The first 9 rows are patterns. Each new row is the sum of 2 different patterns, raised or lowered, with some noise. Before adding, each is slid sideways (what falls off one end comes back at the other), maybe read backwards, and multiplied by a number that may be negative. Names go in the order of the patterns.
Known rows, each followed by the names of its patterns:
[ 0.63 -0.09  0.90 -0.90 -0.56  0.13  0.43  0.08 -1.98  1.14 -3.03 -1.38
  1.11  1.70 -0.53  0.74 -1.32  2.71  2.11  2.25 -1.75 -0.48  2.06  0.84
 -1.36 -0.91  0.75 -0.14 -0.44 -1.28 -2.39  0.43  0.54 -1.73  1.20  1.82
  0.50  1.19 -0.66  0.99  1.83  0.26 -0.11]  L
[-0.03  1.71  3.09 -0.55 -0.27  0.39 -1.33 -0.71  1.36 -2.15 -1.65 -0.83
  1.73  2.45  0.13 -0.49 -0.55  0.14 -1.45  1.37  2.75  0.42  3.62  0.55
  1.55 -0.99  0.96  0.78 -0.27 -0.44 -1.00 -0.33 -1.90  1.72 -3.42  1.73
 -1.89 -0.58  1.00 -0.46 -1.42 -1.25  0.66]  E
[-1.16 -1.57  1.57  0.74  0.52  0.18  2.62 -0.40 -0.89 -0.96 -2.55 -0.11
 -0.58  1.23 -0.96  1.25  0.15 -0.26  3.02  0.61  0.61  1.28  0.62  0.94
 -0.41  0.33  0.96 -0.25  1.54 -1.71 -1.89  2.12 -1.97 -0.46 -0.36 -1.94
  0.53  1.35  0.91 -0.78  1.96  2.95  0.31]  F
[-0.89 -1.13 -1.87 -1.00  0.97 -0.29 -0.77  1.04  0.03 -1.68 -0.59 -2.33
  0.47 -0.79 -1.75  0.07 -2.13  0.59 -1.23  1.12  1.99  2.49 -1.73 -1.18
 -2.54 -1.47  0.37  0.06  1.25 -0.55 -1.57 -1.21  0.69 -0.59 -1.30 -1.40
 -0.22 -1.54 -0.08 -1.96  1.19  0.68 -0.48]  P
[ 0.20  1.08 -0.04  1.01  0.70  1.25 -1.63  1.25  0.25 -1.65 -0.80  0.75
  1.70  0.06  1.42  1.97  0.84 -0.77 -0.41  1.07  0.33 -0.44 -0.19  3.49
  0.76 -0.70 -0.46  0.23 -0.63  0.05  2.07  0.17 -1.79 -0.42  0.63 -0.64
  1.12 -1.10 -1.16 -0.15 -2.74 -0.30  1.80]  U
[-1.52  1.62  1.97 -0.15 -1.60 -0.35 -0.71 -0.89 -2.88 -1.29  1.36 -1.72
  0.28 -0.57 -0.48 -1.05 -1.52  1.22 -0.53 -3.47  0.80 -2.69  0.39  0.48
 -2.64 -2.29 -0.51  3.10 -0.86 -1.38  0.06 -1.60  0.87  0.84 -0.50  0.88
  0.17 -0.89  1.07 -0.31  0.85 -0.50 -1.14]  H
[ 0.49 -0.91 -2.26  0.27 -1.53  0.32  2.44 -1.60  1.09  0.71 -1.99 -1.63
 -0.34  1.56 -0.34 -2.94 -0.84  0.21 -0.18  1.61 -0.80  0.41  3.98 -0.13
 -0.12 -0.88  1.82  0.34 -2.39 -2.33  2.25 -0.27 -0.31  0.47 -1.58  2.74
 -0.03 -0.81  0.58  1.71  0.91  0.77 -0.68]  D
[ 0.60  2.01 -2.18 -1.45 -1.04 -1.32  2.62 -2.05  0.35 -1.00  1.23 -1.47
  0.08 -2.10 -1.03  1.42  1.32  0.64 -1.65  0.11  0.26 -0.36 -1.31 -0.81
 -0.10 -0.39  0.41 -1.11 -1.38  0.72 -3.04  0.13  0.66 -0.90 -0.24 -1.19
  1.62  1.38 -1.37  0.17  1.95  1.56  2.35]  C
[-0.60 -0.16 -1.32  0.38 -0.51  0.32  0.47 -1.66 -0.69  0.65 -2.09  2.84
 -2.32  1.98  0.56  1.89  1.87 -1.14 -0.50 -0.98  0.02 -1.41  0.56 -0.34
  0.26 -0.04  0.58 -0.66  0.48  1.75 -1.47  2.27  0.59 -1.16 -0.28 -1.75
 -0.86  1.30 -0.98 -0.19  0.38  2.24 -0.11]  G

New rows. What belongs after each?
[-0.94 -0.23  1.08 -2.85 -1.32 -1.92 -1.18 -2.98 -1.87 -0.70  0.98 -0.10
  0.06 -1.55 -1.58  2.37  0.02 -0.13 -2.10  0.80  0.20 -1.72 -2.51  1.78
 -1.07  0.25 -1.49 -2.61  1.32 -0.40 -0.77  0.79  1.01 -0.93 -0.19 -0.93
 -1.39 -1.59 -1.48 -0.27 -0.46 -1.02  1.40]  P D
[-2.11  0.29  1.17  0.19 -0.10 -0.79 -0.58 -1.09 -3.10  0.46 -2.12  0.07
 -1.03  1.39  2.85 -0.43 -1.27  1.93 -1.30  0.39 -0.73  0.55 -0.94 -1.67
 -1.82  0.46  3.36 -0.68  1.85  2.41 -0.75  1.57 -0.98 -1.21  2.85 -1.38
 -2.18  0.46  0.27 -0.09  0.24  0.93 -1.05]  U G
[ 2.64  2.51 -0.03  1.29  0.22  0.81  1.21  1.70 -1.67  1.29  1.14 -0.10
 -0.51  0.39  1.58  2.25 -0.41  0.98  0.60  1.07 -0.96  0.03  1.27  1.68
  3.23  0.29  1.74  0.80  1.74  0.55  0.45 -0.08 -0.70 -0.46  0.15  0.23
  0.07  0.17  0.97  0.84 -0.11  1.83 -0.25]  F G
[ 0.54 -0.52 -3.04 -2.03 -2.82 -4.49 -1.01 -2.67 -1.52 -3.41  0.36 -3.87
 -1.45 -3.84 -2.91 -2.92 -3.34 -2.00 -1.67 -1.27 -3.00 -0.55 -2.12  1.03
 -0.84 -0.77  0.25 -3.00 -2.69 -2.74 -3.56 -2.55  0.52 -1.38 -2.87 -3.31
 -2.63 -1.12 -3.03 -3.40 -2.60 -2.20 -2.86]  E G
[-1.05 -0.85 -0.63 -2.81 -0.05 -2.39 -0.13  1.08 -0.78 -1.25 -0.93  0.95
  0.50 -2.72 -0.24  1.53  1.04  2.30 -0.05  1.59 -2.47 -1.96 -0.51 -1.23
  1.52 -1.05 -1.61 -0.17 -0.28 -1.92 -1.17 -3.17 -0.76  1.10  1.12  0.16
 -1.12 -0.57  0.02 -0.81 -1.51 -1.41 -0.16]  C G
[-1.91  1.54 -0.81 -2.97 -2.85 -0.14 -1.96 -1.57  0.00 -2.07 -1.10 -1.60
 -1.44 -1.56  0.19 -1.50 -1.69 -1.75 -2.80 -2.02 -1.42 -1.15 -1.50 -1.23
  0.42 -1.79 -0.09 -1.96 -1.66 -2.00 -2.57 -1.07 -1.14 -1.87 -1.80 -0.44
 -0.33 -0.15 -2.22 -1.44  1.23 -1.29 -1.76]  U D
[ 4.60  1.45  0.83  1.19  1.38  1.10  0.98  1.07  1.28  2.13  1.85  0.95
  0.38 -1.10  0.34  0.72  2.14 -1.15  1.26  2.15  3.15  0.22  2.65  1.02
  2.00  0.63 -0.79  1.13 -0.36  0.12  1.46  0.41  1.19 -0.29 -0.83  1.37
  1.77  0.63 -0.48  0.54  1.42  0.12  1.17]  L U
[-0.07 -1.29 -1.91 -2.82 -1.71  0.17 -2.08 -3.00 -0.16 -4.52  0.29 -4.42
 -1.17 -1.97 -2.02 -0.74 -1.04  0.26 -1.81  1.90 -0.01  2.78 -0.41  0.00
  0.18 -2.66 -1.29 -2.37 -0.53 -0.18  1.06 -1.09 -2.81 -2.08 -3.42 -0.59
 -1.92 -1.07 -0.48 -0.98 -0.47  0.64  1.68]  E F
[-0.29 -2.86  0.79 -0.40  0.83  0.93 -3.75 -1.04 -0.90 -0.24 -2.25 -1.24
  1.51 -2.03  0.20  0.13 -1.43  0.50 -0.63 -0.65  1.19 -1.40  0.94 -1.00
 -0.27  1.07 -0.23  0.06  0.09  0.29 -0.95 -2.02 -0.86 -0.34 -1.01 -1.30
 -0.79  0.57 -1.49  0.53 -1.62 -0.79 -0.71]  H C
[ 1.68  0.19 -2.82 -2.16 -0.12 -1.33 -2.59  2.08 -3.34 -1.22  1.06 -1.99
 -1.71 -0.09  1.92 -0.07 -2.15  1.21 -0.47 -3.04 -1.64 -0.30  0.98 -0.56
 -0.33  2.94  1.82 -2.16 -2.53 -0.48  1.55 -1.72  1.61 -0.45  0.73  0.47
  0.19  0.75  1.94 -1.94 -2.36 -1.60 -1.83]  U H
[-4.92 -1.96  0.26 -1.98 -2.58 -2.06  1.73 -1.16 -4.90 -1.04 -1.30 -1.14
 -2.50 -3.39 -1.92 -1.97 -2.08 -1.53 -2.89 -1.50 -0.36 -3.81  1.03 -0.51
 -2.69  0.62 -3.10 -3.74 -1.39 -2.96 -0.98 -1.80 -0.84 -2.09 -1.05 -2.60
  0.17 -1.63 -0.72 -2.44 -3.20 -0.03 -4.49]  U D
[4.11 2.50 3.79 2.46 1.19 1.88 2.43 2.05 2.04 3.74 3.07 3.02 2.29 2.20
 1.50 3.97 1.97 1.82 2.18 2.45 2.39 2.96 1.43 3.01 2.84 1.66 1.46 3.00
 2.00 2.69 3.66 2.54 2.78 1.01 2.43 1.42 2.59 1.99 3.93 1.90 2.86 2.90
 2.65]  P U
[2.20 2.92 0.54 1.26 2.15 2.02 1.56 1.11 0.93 3.66 0.69 0.88 3.20 0.77
 1.44 1.18 2.10 0.90 2.64 0.82 2.62 3.77 2.64 1.42 1.38 0.92 0.99 2.93
 0.25 4.21 1.28 1.10 2.88 1.90 1.60 2.34 1.91 2.31 0.02 2.33 2.20 0.32
 0.99]  U G
[ 2.68  3.12 -1.24  0.26  0.21 -0.03  4.64 -1.16  1.12  0.64  2.41  2.36
  1.15  1.59  1.00 -2.05  2.49  1.70  1.49  0.41 -0.17  1.58  0.68  0.41
 -0.98  1.98  1.20  0.83  2.93  2.11 -0.88  1.35  1.14 -0.18  1.14 -0.10
  1.34  0.15  1.40 -0.71  2.64  3.52  2.09]  U G
[ 1.02  2.22  2.06  1.41 -0.77  0.64 -0.65 -0.05  1.14  0.09 -2.39  2.87
 -1.91  1.14  2.67 -0.19 -1.14 -0.76  3.23 -0.72 -1.48  0.39  0.46  2.03
  0.79  0.46  2.09  1.34 -2.41  1.30  1.34  2.07  0.48  0.75 -0.04  0.47
  2.25  2.37  0.28  0.36  0.94 -0.42 -0.16]  U H
[-1.02 -1.11 -0.17 -0.88  0.41 -0.28 -0.22 -0.91  0.34  0.27  1.47 -0.77
  2.87 -2.52 -3.08 -0.38 -2.30  2.62 -4.59  0.33 -0.17 -0.09 -0.56 -2.24
 -2.88 -0.64 -2.64  2.40  0.72  0.78  0.52 -4.85  0.66 -0.72  1.10 -2.86
  1.35  0.94  1.31  1.32 -2.24 -3.82  0.27]  C G
[-0.69  0.50 -1.39  1.48  0.64 -1.39 -1.28 -0.96 -0.02  0.67  0.57  0.32
 -1.07 -0.98 -1.93  0.12  2.17 -1.06 -0.31 -0.60  0.82 -1.43 -3.01  0.08
  0.58  0.03 -0.76 -0.17  0.28 -0.62 -2.52 -1.06 -0.60 -1.72 -0.08 -1.45
 -0.81  1.38 -1.34 -1.07 -0.31 -1.69  0.88]  F C
[-0.25  0.24 -0.89 -0.62  1.68  2.58 -0.46  1.40  1.52 -1.25  0.35 -0.34
  1.16 -1.76 -0.89 -0.37  0.28  1.11 -0.69 -0.47  0.81 -2.15  2.33  0.75
  1.40  2.77 -1.78  0.05 -0.10  1.46 -0.84  1.68  0.75  1.05 -1.97 -0.70
 -0.35 -0.50  0.51  0.46  0.73 -0.18 -0.53]  U C
[-2.19  2.02 -1.80 -1.32 -0.80 -3.32  1.61  2.46  1.16  0.03  0.93  0.28
 -0.06 -2.42 -1.79  0.25  1.06 -0.47 -2.75  1.05 -3.44 -0.43  0.37 -0.96
  1.50 -0.49 -2.46  1.67 -0.32  0.32 -1.85 -3.00  0.47  1.51  2.83 -1.25
 -0.40  1.46 -1.58  3.90  0.50 -2.05  2.63]  H G
[-2.48 -2.43 -3.27  0.43  0.04 -0.44 -1.75 -2.53 -1.91 -2.47  0.22 -1.03
 -0.59 -0.85 -0.53  1.36 -0.99 -0.75 -3.06 -0.35  0.03 -0.96 -1.92 -0.97
 -0.10 -1.38 -1.39 -2.42 -2.09  0.07 -1.42 -0.14 -0.54 -0.56 -0.26 -0.29
 -0.83 -1.92 -1.01 -0.05 -1.56 -2.37 -2.55]  L C
